There are 10 hidden switches. A switch that is on adds its own fixed numbers to the row, and there is some noise. The rows also spread widely along 12 directions, which tell nothing about the answers.
In the rows, 128 means zero.
Known rows, each followed by its switches (1 for on, 0 for off):
[105 149 112 109 121 153 125 148 127 131 118 171 144 124 111 119 184  69
  92 159 121 130 138 135 120  95 106 118 131 105  77 156 116 118 152]
0 1 1 0 1 0 0 1 0 1
[141 115 132 115 130 105 127 144  89 150 152 141 134 151 125 128 137  99
 133 146 111 138 150 142 123 148 111 134 135 157 153 156 131 102 137]
0 1 1 0 0 0 0 1 1 1
[114 133 109 160 115 124 107 126 192 152 121 117 113 137  62 141 120 143
 126  98 137 128 132 120 133 130 119 125  97 137 157 136 103 132 115]
0 1 1 1 0 1 0 1 0 0
[111 137 127 128  97 139 140 127 141 171 130 126 175 176  87 151 143 133
 118 102 149 122 154 128 112 145 129 115 100 169 162 160 109 137 144]
1 0 0 1 0 0 1 1 1 0
[ 97 132  90 107 133  88 151 117 112 173 173 122 140 148  82 105  95 174
 141  86 150  85 142 113 108 225 107 144 103 163 193 125  93 124  74]
0 0 0 0 1 1 0 1 0 0
[143 112 120 137 111 136 131 132 140 149 153 103 152 154  89 113 106 147
 159  98 103 125 139 146 117 150 121 125 110 168 188 127 109 105 104]
0 1 0 0 0 1 1 0 1 1
[138 136 127 156 154  87 125 159 112 133 144 125 108 119  86 116 114 109
 117 142 125 123 136 139 137 117  92  98 141 118 168 152 135  90 137]
1 1 0 0 0 1 0 1 1 1
[115 157 128 125 104  77 147 140 119 172 114 160 130 179  81 143 150 125
 105 136 121 139 145 127  97  83 102 104 161 108 180 136 123 125 127]
1 0 0 0 1 1 1 1 1 1
[143 145 113 128 175  93 149 143  93 137 162 106  82 101 120 116 127  94
 144  91 125 157 125 145 112 182 104 126 118 156 145 161 138 113 118]
0 0 1 1 1 1 1 0 0 1
[134 118  78  98 134 176  99  96 161 146 148  98 120 146  69  93  84 174
 136 164 134  88 160  79 141 171  98 103  95 143 197 115 118 111 147]
0 0 0 0 0 1 1 1 0 1
[105 132 122 162  78 163 133 152 170 133 158 113 190 139  71 111 126 132
 101 121 103  92 134 165 113  92 136  97 126 127 143 117  88  77 145]
1 1 0 1 1 1 0 1 0 1
[151 144 101 116 164 105 142 114 100 131 146 130  86 134  91 105 108 120
 143 133 118 136 135 108 121 168  90 126 135 119 174 140 141 123  96]
0 1 1 0 1 1 0 0 1 1
[140 101 105 112 103 190 126 163 139 133 145 132 183 148 100  91 160  95
 151 137  75 130 144 163 101 112 123 129 109 139 129 136  85  92 105]
0 1 1 0 0 0 1 0 1 1
[153 126 117 166 124 138 109 135 153 133 126 120 130 163  66 142 102 150
 121 133 133 132 146 105 165 106  79  89 113 147 182 134 130 116 164]
1 0 0 0 1 1 1 1 1 1
[113 153 138 124 150 122 153 129 153 167 111 129 111 133  81 128 142  96
 133  86 152 120 117 137 106 114 141 112 140 122 143 165 129 125 126]
1 0 1 1 1 1 0 0 0 0
[151 127 146 139 138 135 125 150 113 122 119 137 126 131 141 134 135  93
 123 153 117 143 117 137 145  82 112  97 162 119 123 128 153 102 172]
0 0 0 0 0 0 1 0 0 1
[117 157 139 153 144  92 125 133  92 117 151 146 116 113 114 148 138  86
  88 150 137 142 128 127 138 127 112 112 152 105 113 165 164 114 171]
1 1 0 1 0 1 0 1 1 0
[138 121 136 164 146  91 137 167 106 134 134 164 136 133 104 128 116 127
 128 128 140 112 111 131 156 102  81 110 168 106 146 124 130  97 123]
1 0 0 0 0 1 0 0 0 0
[129 144 125 128 147 104 128 167 101 131 136 167 108 126 105 119 126 127
  99 182 135 105 145 116 155  99  63  94 145 104 148 143 144  80 152]
0 1 1 1 1 1 0 0 0 0
[120 135 127 114 192  63 126  76  93 149 150 112  76 128 100 115  92  80
 141 112 143 114  78 105 123 185 161 150 205  91 155 144 179 135 132]
0 0 0 1 1 0 0 1 1 1
[141 134  93 144 125 177 141 175 111 100 173 125 179 112 108 103 159  99
 111 141  98 127 165 169 129 148  87 102  82 164 112 155 102  78 140]
0 1 1 1 0 1 0 1 1 1
[137 126 136 144 138 118 127 150 122 134 147 121 100 113 124 132 130 108
 144 104 115 166 131 144 125 142 107 128 107 163 139 159 132 113 125]
0 1 0 1 1 1 0 0 0 0
[124 117 129 116 121 139 138 122 125 152 125 160 169 164  92 107 146  87
 148 124 112 113 109 133 107 116 138 143 176  95 132 140 119 126 101]
1 1 0 0 0 0 0 0 1 1
[101  92 155 129 117  60  96 197  50 157 181 192 149 138 141 150 160  95
 112 154 110 149 154 156 147 131  82 155 138 170 108 180 139  77 168]
0 1 0 1 1 1 0 1 1 0
[116 145 142 129 152 121 175 134 134 153 129 120 167 140  86  96 109 124
 147  86 144  67  91 161 119 120 146 100 193 103 172 119 123  84  96]
0 1 0 0 0 1 1 0 0 0
[122 157  91 157 121 123 136 105 169 138 114 142 121 158  64 152 133 141
 123  80 147 150 122  95 139 154  88 131 115 126 152 136 107 168  94]
0 1 1 1 1 1 1 1 0 0

New rows, each followed by its switches (1 for on, 0 for off):
[137 124 125  83 135 157 141  99 107 160 118 160 163 184 101 118 138 104
 145 148 140 108 132  97 121 136 120 124 171 114 152 146 143 138 140]
1 0 0 0 0 0 1 0 1 1
[122 143 108 125 134 116 120 123 145 142 134 116 105 132  79 112 112 137
 124 148 121 120 144 117 115 133 116 109 117 115 181 133 124 113 113]
0 1 0 0 0 1 0 1 1 0
[114 129 117 124 134 119 101 137 168 165 134  97  89 118  69 104 103 137
 138 111 127 117 135 125 120 129 118 115  97 144 169 143 116 108 127]
0 1 0 0 1 1 1 0 0 1
[159 158 140 163 143 135 163  75 152 114 119 102 108 144 102 153 108 104
 147  65 131 165  82 123 116 125 161 114 177 106 153 116 153 153 121]
1 0 1 0 1 1 1 0 0 0
[100 169 113  72 119 123 131  88 152 172 121 111  72 134  94 125 145 113
 123 127 118 153 156 111  55 143 165 128  86 129 154 155 134 154 118]
0 0 1 0 1 1 0 0 1 0
[128 163  99 135 101 119 149 110 118 119 153 123 123 139 111 127 125 126
 100 133 102 143 126 120  99 146 117 121 136 104 146 110 121 132 113]
0 1 1 1 1 0 1 0 0 1
[ 89 143 152 139 106  95  88 127 138 139 154 111  79  94 119 147 120 107
  91 139 113 148 128 135 111 107 161 127 115 124 109 146 158 108 184]
0 1 0 1 1 1 0 0 0 0
[111 162  86 116 128 183 162 155 171 141 112 105 155 116  78  81 158 105
 125  93 126 104 129 158  86 116 120  88  85 125 127 136  77 117  91]
0 0 0 0 1 0 1 0 0 1
[121 125 116 122 103 153 122 146 115 146 179 122 159 138  92 121 141 115
 120 118 108 134 167 142 111 161 111 129  79 178 132 172 112  99 155]
1 1 1 1 1 1 1 0 1 1
[147 127 136 105 178 134 165 172 121 161 128 116 122 123 112  98 149  87
 171 104 125 122 128 175 103 122 120 101 144 149 168 165 120  77 109]
0 0 1 1 0 1 1 0 0 0
[120 143 114 178  76 105 116 147 144 128 143 138 127 137 112 166 150 132
 100 103 103 187 147 138 123 126  89 130  84 163 126 134 105 142 132]
0 1 0 1 1 1 0 1 0 1
[ 93 142 144 153 111 107 135 133 140 154 157 118 159 124  87 129 109 128
 108  74 139  85 110 160 128 131 157 129 138 145 116 128 125  96 148]
0 1 1 0 1 1 0 0 0 1
[105 113 129 123 124 126 134 154  99 143 180 145 181 129 105 108 135 108
 127 122 116  92 131 160 121 154 135 142 135 139 116 149 121  79 129]
0 1 1 1 0 1 0 0 1 0
[123 171 134 127 129 140 171 109 119 137 133 129 149 138 119 139 128 134
 113 109 160 112 138 127 129 156 118 101 128 151 143 146 144 128 142]
0 1 0 1 0 1 0 0 0 0
[141 183 137 196 187 121 192 155 141 114 133  75 153 108  59 108  96 108
 105  62 167  62  98 189 159 116 129  49 159 134 166 144 143  63 146]
0 1 1 1 1 1 0 1 1 1
[153 132 129 118 136 148 110  96 141 116 135  93  66 105 143 126 127  87
 147 144  87 188 125 126  97 123 157 120 125 127 132 128 159 132 152]
0 0 0 0 0 1 0 0 0 1
[172 117 149 158 165 137 148 138 106 112 136 134 147 139 120 123 124  79
 154 117 116 141  99 151 154 108 109 102 209 117 150 138 147  90 143]
1 1 0 0 0 1 1 1 0 1
[127 147  98 121 135 173 116  87 121 106 141 140 143 136 102 129 115 122
  96 173 151 100 136  74 157 159 118 116 120 103 106 131 158 139 176]
0 0 1 1 0 0 0 0 1 0
[143 139 144 111 165 111 142 115 142 164  93 133  85 148 102 131 139  83
 161  96 131 153 103 132 115  99 136 119 177 121 155 148 154 130 130]
0 0 1 0 1 1 1 0 0 1
[134 144 153 153 134 120 122 135 106 105 122 148 109 113 156 160 143  80
 104 139 128 169 107 128 143  92 125 115 150 116  78 137 167 130 178]
0 0 0 0 1 0 0 0 0 0
[131 149 116 142 148 117 133 137 143 138 118 117 111 124  93 122 149  89
 128 120 117 144 123 148 110 108 128 104 136 117 146 147 134 118 131]
0 0 0 1 0 1 0 1 1 1
[ 90  98 116 123 105 138  92 148 131 157 178 129 166 135  66  98  97 145
 119 136 132  69 145 118 132 159 122 143  89 141 137 146  99  92 132]
1 1 0 0 1 0 0 0 1 0
[130 149 156 189 123 101 161 138 115 123 146 129 162 135 105 155 125 109
 116  71 138 133 104 160 135 126 135 116 155 136 129 145 141 117 130]
1 1 0 1 0 1 0 0 1 0
[164 112 119 155 146 117 100 114 122 122 135 122  93 156 109 154  87 149
 136 141 141 155 142  78 173 158  81 120 107 162 179 136 151 141 149]
0 0 0 0 1 0 0 1 1 0
[ 91 168 128 108 130  86 144 102 103 169 152 133 117 130  97 139 116 135
 110  99 170 112 136 104 112 190 121 133 120 141 145 163 138 144 130]
1 1 0 0 0 1 1 0 0 0
[ 98 139 142 126  94  67 129 139 106 164 170 136 112 137 108 134 113 142
 106 139 113 128 142 130  93 134 124 132 137 123 168 136 124 103 127]
1 1 0 1 1 1 0 0 0 0
[132 158 117 152 137 113 137 140 127 123 168  84  79  92 110 138 123 110
 115  93 121 171 139 141  99 162 123 111  76 158 138 159 127 122 138]
1 0 1 1 1 1 1 0 0 0
[143 188 121 136 169 127 190 149 131 137 106 118 112 125  76 107 153  82
 118 105 140 123 129 157  96  96 111  68 139 108 159 164 132 110 115]
1 0 1 1 1 1 0 0 1 1
[ 98 148 110 118 135 104 116 116 116 151 142 139 108 129  89 128 121 125
 109 126 153 119 139  93 128 178 105 141  96 130 132 164 136 148 125]
0 1 0 1 1 0 0 0 1 0
[106 132 152  89 144 120 112 100 132 173 133 109  93 136 101 118  84 136
 126 148 159  83 134 100 131 145 147 117 134 138 170 151 159 107 165]
0 1 0 0 1 0 0 0 0 0
[148 163 132 143 127 105 160 133 140 149 107 129 104 154  93 134 117 145
 122 114 134 131 140 129 126 103  90  90 133 138 189 127 128 117 116]
0 1 1 0 1 1 0 0 0 1
[ 94 141 137 142 109  96  94 111 120 127 160 134 117 113 106 134 103 119
  84 148 118 112 103 117 139 108 144 127 170  87 105 110 161 103 185]
0 1 0 0 1 1 1 0 0 1
[104 174 101 132  92 128 161 103 139 139 140 127 157 152  83 129 126 159
 102 116 133 109 143 119  97 156 125 114 106 120 162 119 114 141  98]
0 1 0 1 0 1 0 0 1 0
[ 90 176  99  91 119 130 155 121 146 170 100 161 139 150  72 109 162 125
 114 112 148 104 137 115  99 122  97 113 128 107 139 143 107 143  98]
0 1 0 0 1 1 1 0 0 1
[138 125 107 129 127 101 124 170 102 142 148 161 119 142  89 103 119 139
 123 168 109 123 148 113 132 113  44 108 138 106 176 131 110  92 111]
1 1 0 0 1 1 1 0 0 1
[130 162  94 113 133 115 142 137  92 127 171 124 117 120 115 115 132 126
  98 167 117 128 165 126 116 167  82 101 117 133 160 141 126  96 143]
0 1 1 1 0 1 1 1 0 1
[102 156 133 130  95 135 161 120 113 141 188 104 176 136  95 117  79 179
  93 123 145  62 153 131 117 168 132  96 109 156 172 119 120  83 152]
1 1 0 0 1 1 0 0 0 0
[138 169 108 152 121 125 139 122 161 117 109 114  84 124 101 137 126 135
 118 118 116 168 122 116 109  99 106  94 113 104 156 109 126 144 110]
0 0 0 0 1 1 1 0 0 0
[144 161  92 138 147 175 156 132 186 126  96 100 124 129  71  99 151  90
 134 111 119 128 116 146 105 104 121  87 130  99 158 138  97 123  95]
0 1 1 1 0 0 1 1 0 1
[130  97 119 145 131 134 112 123 185 157 133  97 123 138  65 108 105 131
 188  64 109 133 111 144 110 151 151 151 103 152 175 136  99 128  63]
0 1 0 0 0 1 0 0 1 0
[162 165 140  98 189 119 141  72 121 138 121  69  31 125 104 107  76 102
 142 157 136 130 124  98 111 146 148  86 157 113 211 156 195 120 154]
0 1 0 1 1 0 0 0 1 1
[118 128 135 134  95  96 124 114 118 159 154 119 138 167 107 156 123 129
 119 125 119 147 138 122  98 146 145 134 133 141 173 140 127 134 139]
1 0 0 1 0 0 1 1 1 0
[136 107 108 131 151 103 109 123 119 138 171 121  90 124  93 111  81 149
 155 116 124 124 129 103 142 190  97 151 113 144 171 131 123 112  97]
0 1 1 0 1 1 0 0 0 0
[139 105 125 106 150 150 154 137 143 177 120 132 153 153 101 105 150  91
 194  55 133 129 120 155 110 173 127 158 118 181 143 169  93 134  69]
0 1 1 0 0 0 0 0 0 1
[126 146 109 106 174 142 144 140 145 149 120 102 112 120  77  87 144  81
 147 112 121 118 124 153  98 117 131  93 137 121 161 158 124  98 119]
0 0 0 0 1 1 1 1 1 1
[157 112 140 163 118 150 149 149 121 119 144 124 166 146 128 126 122 117
 149  92 107 139 114 159 138 130 111 122 136 164 138 122 114 106 118]
0 1 0 0 1 0 0 0 0 1
[144 143 150 156 162 145 187 157 110 126 142 117 189 132 106 104 116 110
 143  67 147  82  97 180 152 126 113  87 176 154 145 134 132  71 131]
0 1 0 0 1 1 1 0 0 1
[147 173 105 130 171 170 149  77 185 115  95  85  76 121  71 103  87 139
 139 120 152 108 107  90 129 122 131  74 134  89 181 110 148 137 117]
0 0 0 0 1 1 0 0 0 0
[160 108 136 153 155 132 148 122 115 120 166 108 138 145 106 113  86 123
 160 116 118 116 107 135 139 145 125 109 183 128 189 120 137  86 130]
1 0 0 1 1 1 0 1 0 0
[150 114 123 137 142 174 122 146 159 133 127 111 138 136  78  96 115 120
 155 120 111 114 134 143 139 107 110 101 112 150 163 143 121  92 129]
0 1 0 0 1 1 0 0 1 1
[124 151  98 141 123 133 134  85 122  99 178  92 120 111 112 113  99 121
 116 117  99 132 100 119 106 167 153 124 150  96 132  93 142 124 134]
0 0 0 1 1 1 1 0 0 1
[150 161 123 139 167 132 165 129 121 129 120 124 119 130  85 113 129  85
 131 100 145 125 119 132 124 138 107 104 136 120 143 164 134 128 111]
1 1 1 0 1 0 0 0 1 1
[149 155 112 159 157 105 147 124 128 119 117 124 103 131  99 128 100 139
 130 112 151 128 107 103 150 148  83 105 138 109 169 122 131 140  94]
0 1 0 0 0 0 1 0 0 0
[136 137 135 136 132 120 123 126 104 137 124 163 131 155 110 148 141  95
 112 134 137 141 129 113 153 124 101 132 145 132 112 160 155 135 161]
0 1 1 1 1 0 0 0 1 1
